The same things were measured in two ways. Each way mixes the same 4 hidden numbers, adds some noise and spreads widely along 3 directions of its own, which tell nothing about the thing.
(in the rows, 128 means zero)
Some things both ways: the first way, then the second way.
[ 92 125 143  97 166 143 153 133]
[147 122 128 122 128  61 151 119 136 138  83 162 126 171 212 120]

[185 104 152 138 120 159 217 102]
[ 84 112 158 105  91 145 143  49  66 131 117 118 129 147 119 139]

[128 120 119 125 207 174 161 143]
[116 121 161  96 111 107 161  91  89 123  69 131 120 162 176 125]

[133  85 200  97 147  97 109 133]
[107 134 127 154  89 163 114  74 102 117 139 157  87  96  81 117]

[128 127 125  79 110 162 110 111]
[129 130 134 134 126 158 126  68 138 156 128 122 149 143 100  79]

[114 123 130 109 170 125 131 142]
[118 108 121 107 116  85 141  65  90 147 111 155 138 167 183  96]

[161 124 188 172 141  59 164 168]
[ 69 112 124 109  68 126 132  40  47 121 150 124 102 127 142 146]

[144 104 170 119 211 101  98 173]
[100 109 124 120  91 105 128  62  79 133 130 162 110 138 152 119]

[136 114 139  94 124  95 133 131]
[135 152 115 136 113 158 136 106 162 131 119 116 116 117 124 105]

[ 99  77 156   4 163 109 115 118]
[165 174 139 180 133 166 121 151 190 118  93 156  80 100  86  88]

[124 107  94  60 174  61 158 165]
[137 167 163 141 147 153 146 118 139 118  84  69 106 122 139 101]

[ 83 114 124  51 112  71 142 120]
[142 150 139 147 139 152 125 100 125 133 106 120 108 110 109  75]

[139 135 134 122  95 121 174 118]
[103 128 159 132 135 136 138  74 121 134 121  93 139 150 134 124]

[132 139 114 137 199 161 163 162]
[123 125 183 107 102 135 148  98  95 117  60 149 110 149 127 120]

Other things, the second way, with their names:
<362>: [125 144 142 102 105 172 145  82 105 130  92  93 132 128 123  94]
<116>: [ 93 137 104 125  79 136 136  75 118 123 149 126 109 119 143 153]
<23>: [114 122 171 164 130 129 116  84  93 129 116 160  98 135  89 110]
<336>: [109 129 143 124 107 133 139  86 118 130 122 116 119 138 143 130]
<50>: [135 129 161 136 119 114 134 111 109 122  76 159  97 144 145 110]
<266>: [105 125 115 115  81 136 142  83 125 121 117 144 114 135 139 143]
<199>: [ 86 118 121 125  83 133 125  56  88 131 147 142 113 138 131 147]
<238>: [ 95 136 140 112  90 149 146  79 105 116 120 108 108 130 133 143]
<332>: [120 133 180 114 144 121 164 102 108 127  76  81 128 157 163 124]
<21>: [ 97 132 143 134 140 100 138  70  78 140 140  78 119 140 178 118]
<236>: [122 116  81  98  55 124 128  73 102 131 114 188 109 122 150 103]
<293>: [121 123 116 151 105 122 118  88 126 134 135 179 108 128 112 117]
<31>: [ 87 130 136 113  92 152 136  54  89 127 141  99 122 127 126 135]
<367>: [131 133 131 138 115  97 136 108 103 124  94 167  96 130 162 107]
<267>: [111 156 127 131 106 174 137  86 130 124 128  76 110 109 116 116]
<330>: [138 124 166 128 153 125 136  84  97 150  86 121 144 154 135  61]
<239>: [130 114  96 156 123 116 107  71 132 163 159 174 137 147 121  83]
<165>: [ 98 139 124 153 106 159 120  71 113 127 162 105 102 109 107 123]
<167>: [148 135  92 158 125 115 117 100 150 150 138 164 122 134 134  87]
<48>: [ 95 153 150 137 104 138 142  96  91  99 119  80  77 100 156 143]
<287>: [ 98 124 203 114 111 134 151  82  53 109  69 118  95 136 139 134]
<187>: [ 88 126 148  89  92 153 147  48  66 123 114  85 125 136 144 128]
<298>: [138 123 152 135 145 135 138  89 144 150 103 121 151 167 120  95]
<255>: [114 147 165 130 104 129 143 106  85 101  87 128  70 112 146 134]
<214>: [133 141 146 102 115 149 154 101 131 127  73 110 126 142 139 106]
<210>: [137 150 121 117  97 171 151 112 180 115  93 118 113 127 124 138]
<359>: [119 132 156  96 102 127 156 101 107 113  70 115 110 142 161 128]
<66>: [141 147 127 132  93 168 133 112 160 120  95 161  99 114  92 108]
<257>: [140 139 153 142 133 159 136 101 161 135 100 129 127 144 103 107]

Some of these things the first way, each followed by its name:
[154 123 201 151 142 114 128 147]
<199>
[163  88 190  89 103  37 163 130]
<165>
[108  89 133  64 217 150 122 135]
<50>
[109 120  93  37 135 114 174 119]
<330>
[164 103 113 116 202 125 190 159]
<359>
[133 146 142 151 155 122 118 161]
<336>
[161 137 127 148 145 139 158 146]
<210>
[124 147 125  95 109 151 147 109]
<257>
[109  95 162 104 168  65 193 143]
<255>
[145 134  84 116 125 100 188 144]
<362>
[127 135 167 142 151  89 134 157]
<236>
[100 145 186 125 119  97 120 141]
<293>
[148 112  95  94 173 130 196 140]
<332>
[113  62 169 105 160  96 141 124]
<48>
